The rows of a group lie close to one hidden flat surface of 9 dimensions, which passes through zero. Surfaces can cross.
Some rows, each with its group after it:
[ -5 -12   0  12  -8  25  -3 -12  20   4 -15 -26  -5  -4 -16  23   0  -7
  20  -6  25] -> J_599
[  0  10 -27 -15  36 -15   4  -6 -13  24  20  -6  19 -11  -5   3  -2  -1
  18  -4 -22] -> J_824
[  0  -6  12  -6  -6   2   7  11  -7  -7  16 -16  10  -1   7   7   0 -25
   3  -9 -11] -> J_599
[ -6   8  -6  -6  19 -25  11   4 -29   6  30   5  16  -7  16   5 -11 -11
 -14  -5 -26] -> J_824
[ 15  15  -3 -14 -17 -26  -1  -4  11   2  -3  -6  -9 -13 -27  14 -37 -37
   1 -12 -17] -> J_842
[ 12  12 -13 -10  16  -9   1  -7   6  13  -3   1   6  -8 -11   2   6   3
  14   1   0] -> J_599
[  3  -1 -10  -4   6 -15  -2  -8 -13  12  31   2  -3  -8  -1  12  -7   4
 -22   1  -2] -> J_167
[ -8   4 -18   5  -1  29 -12 -14  13  12 -13   2  -4   1  -5  -6  31  25
  24  -1   3] -> J_942
[ 1 -8  7  8 17  1  7  6 10 -1 -7 -8 11  0  3  8 12  9  9  5 25] -> J_942
[  1  17   7 -20   7 -12  10   2   9  12 -14   0  -5 -15 -11  -2  -5   1
   3   2  -1] -> J_599
[  1 -10  19   4 -10  12   7 -12 -18  -8  11 -11  -7  10   9   7 -10  -9
  -5   2   9] -> J_167
[ -2 -17   4  16  15  11  16   8 -21  -9  -9  -1  16  16  24   7  15  11
 -15  20  24] -> J_824
[ -6  -2  -8   8  -8  -1 -15  -6   7   0  12   4  -8  -2  -6  -1  -6   4
   0  -9  -7] -> J_599
[  5   6  -6   2  15   1   2  -6  -5  -2 -13   5   8   9   1 -12   1  -3
  28  -1  -7] -> J_942
[ 11  -9  28 -10 -10   3   5 -11 -11  -8   2  -6 -21  12  -5 -12 -21  -8
   1   7   8] -> J_942
[-24   1 -20   5  -8  10 -11  11  12   7  -9   4   0  -7  -1  -4  12  10
  -3  -7 -14] -> J_599
[ -1  -5  -1  -5 -14   4  -9   2  -9  -1   7  20 -18   9   5 -25   4  22
 -25   9  -8] -> J_842
[ 15   8 -24 -12  14  -5   0  13   6   9  -8   3  21  -1  -4  -7  21  -1
  10   7 -11] -> J_167
[ -3   6  23  -1   9 -34   1  22   6 -11  12  16   2  -7  10 -10  -7   9
 -18  -4   1] -> J_824
[ -9  10  -8  -1  -2  -3  -9 -13   4  11  -1  11 -16  -8  -8  -4  -4  18
  -3  -3  -4] -> J_942
[ -6   5  -8   5  -1 -13 -18   9  33   4   2  11  -5 -15 -11  -3  10  20
   0 -11   4] -> J_167
[ 14 -15 -28   5  -5   5  -4   5  -7   5   3   0   6   9  -2   9   7   1
 -23  16   5] -> J_599
[  1   0  11   1 -11 -20 -15   1  19   0  35   4 -14 -17  -6   8  -2  14
 -23 -11   9] -> J_167
[  9   7  -3 -12   9 -17   9   1 -18   3  14   1   7  -1   1  -3 -14 -14
  -5   2 -17] -> J_842
[ -3  -4 -10   0 -14   0  -7   5   6   0  -5   3  -7   2  -7  -2  -8  -1
 -12   1  -8] -> J_942
[ -9  13  22  -1   5 -15  -4 -16   7   0   3   8 -19  -9  -6  -8 -21   8
  12 -12   3] -> J_599
[  5  14 -17  -5   3 -17  -6  10  11   2  -3   8  10  -7  -8  -3  -6 -11
   6 -10 -20] -> J_824
[ 13   5   7  -4   4  -1  -3  -7   2 -10 -22  11  -7  16  -7 -27 -10  -4
  27   3  -6] -> J_167
[  0 -28   9  10  -7  -1 -14  14   4 -11  34  -9   2   8   7  -3   3   2
 -11  -6   5] -> J_842
[  8   7 -32 -17 -16   3  -6  -9   3  20 -16   6 -18  -2 -25  -4  -9   1
 -13  12 -14] -> J_842
[  2   7  -9  -7   9 -15  -4  11  11   5   2   3   8  -9  -6  -2   1  -1
   5  -5 -11] -> J_824
[  5 -22  -1   0  19  -5  -6  -8  12  13   2 -11 -15   6 -22  -3 -17  19
   7  10  26] -> J_842
[ -7   2  -6  12   6  -1  -9 -24 -12   7  13  13 -15   3   3  -2  -5  23
  -5   1   4] -> J_842
[ -3  -7  16  -4 -33   7  -7   8  17  -8   7 -12 -14  -6  -8   3  -6 -16
 -10 -11  -3] -> J_824
[ 25   1  11  -3  -8 -11   0   2  -1 -15   3   5   1   8  -2  -5  -5 -14
   2   1   1] -> J_167
[ 20   0 -10 -15  17 -10  -2 -24  -5  26  32  -4 -10  -9 -15   9   6  20
  -8  10  17] -> J_167
[ 15  -3  19  -5   6   1  21  13 -26 -15   2  -1  21  12  24  -4  12 -16
  -6  11   0] -> J_599
[-13 -15   0  20 -19  37  -2   3  15 -11 -11 -26  10   3   4  18  16 -16
  20 -12   9] -> J_599
[  6  -2 -30   9  12   9   0 -17  -9  11 -15   2   6   9  -6   8  -1   5
  11   9   4] -> J_824
[-17   6 -28  25 -10   0  -4  -6  -3   4 -15  14   0  -6   6  26  -4   7
 -26   0   2] -> J_824
[ -3  -3  16   6 -14  14   0 -14  -8  -3  22  -9  -9  -3   7  14   6   0
  -5  -8  11] -> J_942
[-14  -7 -13  18  24  -8  -8 -13   8  12   1   4  -5  -4  -6   9  -6  28
   6   0  21] -> J_842
[ 12  -7  30 -13  -2   1   4   2   9  -6 -12  -3 -16   8  -9 -19  -8   4
   6   9  19] -> J_942
[-12   2  -9   7 -13  -1   2   3  13   6 -10  -9  -2 -16  -7  29  -6  -5
 -19  -3  10] -> J_942
[ 14  -3  10 -19  -6  19  10   1  -4   0  -6 -14   3   6  -2  -7  14 -12
  12   7  -1] -> J_167
[  5  -9   7  13 -24   4 -12  12  25 -19 -12   1  -3   4  -7   0   3  -6
  -1  -6  11] -> J_942
[ -1 -11  -1   6  -9  13  -2  15  12  -6  -7  -5   6   3   4   3  17   4
  -9   5  12] -> J_824
[  1  -3  18 -11 -10  -9   4  -3   1   2  -4   0 -23  -4 -10   0 -22   4
 -24  10  12] -> J_842
[ 10  -8  10  23  14  -9   5   9   5 -20  -7   2  19   9  12  10   4  -2
   9  -1  23] -> J_167
[ 10  11   8 -14 -12   4  -1 -19   3   3 -22  10 -28   4 -17 -16 -13   7
   6   9   2] -> J_842

New rows, each followed by its group:
[ 12   1  -2   1   1   5   4  -5   3  -1 -30  13 -10  11  -5  -7   5  17
  -5  21  23] -> J_599
[-10   2 -19   3  12  17   2  -4  -3  10 -16   5   6   1   7  -2  21  20
   3  10   3] -> J_842
[-12  -6  11  18   2  -6   7   8   3  -9 -13  -3   3   0   6  18 -15  -3
 -12   1  18] -> J_824
[  9 -14  10  20   4 -18 -16   9   8 -22  20  17   1  16   8 -16  -3  11
  -2  -6   6] -> J_942
[-12   9 -34   7  10 -11 -10  -8 -11  15   8  20   1  -6   3   2  -2  20
 -17   1 -15] -> J_842
[ -1 -17  -8  -3   4   1  -5  -1   6  12   2  -8 -11   2 -13   3  -6  15
 -13  12  17] -> J_842
[ -1  19   4 -13  -1  -2  13  -8  -8   9  -7  -6   0 -13  -1  11  -6 -16
   6  -4  -9] -> J_942
[  9   4 -21  -2   1   3   0  -9  -5  10 -10   1   0   1  -8   6  -1  -3
  -2   8  -2] -> J_167
[  9   4  -7  -2   5  -5  -5 -12   5   5  -4  -2  -3  -1 -14   2 -11  -6
  17  -3  -1] -> J_842
[-17 -26  -9 -23   7  26  10  34 -14   9 -11 -16  12  16   8 -28  14   4
  -7  20 -18] -> J_599
[ 16 -12   6   5  -3   1   4   0  -3 -11 -14  -7   2  16  -5   0 -14 -16
   9   6   9] -> J_824
[ -1  -7 -16 -13  -7   0  -3   6  10  16  -3 -10  -8  -7 -20   5  -9  -2
 -12   4  -2] -> J_599
[ 15  -8  -7 -18  -5  14   4   5   7   8 -15 -16   1   6 -17  -3   3 -14
  11  10   1] -> J_842
[ 26 -14   2 -11   5 -14  -8  -7  -4   3  29  -2  -9   8 -13 -10  -9   6
  -8   8   7] -> J_824
[  5   7 -13   3  -6  -7  -7  -1   6   1   3   7   1  -6  -3   7   5  -1
  -4  -4  -4] -> J_599
[ 13   0  -2   1  -5  29 -10 -17 -18 -10   7  10   3  23  13 -31  28   4
  31   0 -18] -> J_842
[  5 -25 -11  -4  -4  -1  -9  19  15   5   9 -15  -2   3 -14   1  -3   1
 -15   6   8] -> J_842
[ -2  23  16  -2   4 -10   7 -16  -2   2   9   2  -1 -17   5  10  -3  -3
  10 -13  -1] -> J_942
[-15   8   1  -6  21  -8  13   0  -7  15 -14   6  -3  -7   2  -1  -3  20
 -11  12   9] -> J_599
[  2 -21  -2   4  16   0   7   5  15   9   4 -33  11  -5 -14  28  -7 -11
  10   0  25] -> J_842
[  6   1   6   8  -7 -17  -4  15  16 -17  -5   6   6   0  -1   0  -6 -13
  -1  -8   0] -> J_942
[-10   7 -16   3  -8   9 -14  -5  16   5 -23   9 -10   0 -13 -11   2   9
  13  -4  -7] -> J_167
[  8  16  11   6 -15   1 -12 -18 -14 -19  14  21  -6  10  11 -20   1  -6
  16 -15 -23] -> J_842
[ 19  12 -12 -14 -14 -26 -13  -4  16   8  20   3  -9 -16 -23   8 -17 -14
  -6 -12 -16] -> J_599
[ 16  -5  23   2 -20   0  -2   5  -8 -24  25  -8   8   9  11  -1  -1 -34
   9 -15 -16] -> J_599
[  8   0  -8 -19  11   8  -2 -11 -10  17  24  -9   1  -1  -5 -10  12   3
  14   2 -13] -> J_824
[ 16   6   3   6 -30  -4 -12   1  10 -16 -22  28 -18  10  -4 -15   1   9
 -18   8   5] -> J_599
[ 19  -1   2 -12  10  -5   7  -4  -1   6   9 -14   6  -1  -9   7  -5 -14
  14   2   4] -> J_599
[ -7  -1   2  20  22 -10  -2 -20  -6   3  10   7  -3   1   3   8 -10  19
   7  -3  17] -> J_942
[  6   1  -3  -4  -3   0   5   0 -11  -4   2  -5   5   4   0   1 -10 -22
   6  -2 -14] -> J_824
[ 13  14 -23  -7  11 -31   0   5 -19   5  37  12  23 -12  11  12   5  -9
 -22  -4 -26] -> J_599
[  9 -17   0   7   1  -3  -2 -28 -15   9  19 -11 -19   7 -14  16 -33  -1
  -9   6  19] -> J_824
[  5   3  18   1   2 -12   7   8  -7 -17  -9   9   5   9   8 -12 -15 -14
   6  -1  -5] -> J_167
[-30  -7  13  24   1  -3  -8  14   8 -18   0   8   3   2  17  -6  -7   6
   1 -17  -4] -> J_167
[-31  10  -3   1   1  10   8  33  16  -1 -14  -9  27 -19  15  10  28  -7
   1 -13 -12] -> J_824
[ -9   7 -13   8   3 -23  -1   3  -2   5   9   7   2 -13   2  17 -17  -3
 -23  -6  -7] -> J_942
[ -3  -7 -45 -14 -20  24  -5  19  12  20 -27  -3   0  -2 -13   1  24   9
 -28  20  -8] -> J_842
[ -5   9 -21  22   9  -2   8 -16  -9  -2 -41   6   7   9  -4  16 -24 -15
  17   3   1] -> J_824
[ 32  -1 -43  15   3  -7 -10  -4 -11  -1  21  12  26   8   7  17  24  -3
 -10   7  -3] -> J_599
[-10  -1  13  -1   0   8  -5  -3   8  -4 -15   4 -15   6  -4 -21  -4  12
  16  -1   2] -> J_599
[  5   5  13 -20  15   5  12  -2 -16   8  16  -5   4  -2   8 -12  15   6
   8   6  -4] -> J_942
[-14  11  -1  10  19  -1  15 -13 -13  10  -4  -4   8 -11  12  22   2   6
   3  -1  11] -> J_842
[  4   1  -5 -26 -10  20  13   4  -7  11 -23 -14  -4   3  -9  -8   0 -16
   0  13 -13] -> J_942
[  1  -4  -8   1   0 -13  -7  22   7  -7  12   3  15   0   3  -7   1  -9
  -3  -9 -18] -> J_842
[-29   9  22   8  21  -4  24  17  -9 -10 -19  -1  22  -6  26   6   0  -5
   4  -4   3] -> J_824
[  2  -2  24 -16   8 -14   9   7  -1   4  17  -3  -8 -11   1  -4  -2  12
 -19   7  14] -> J_942
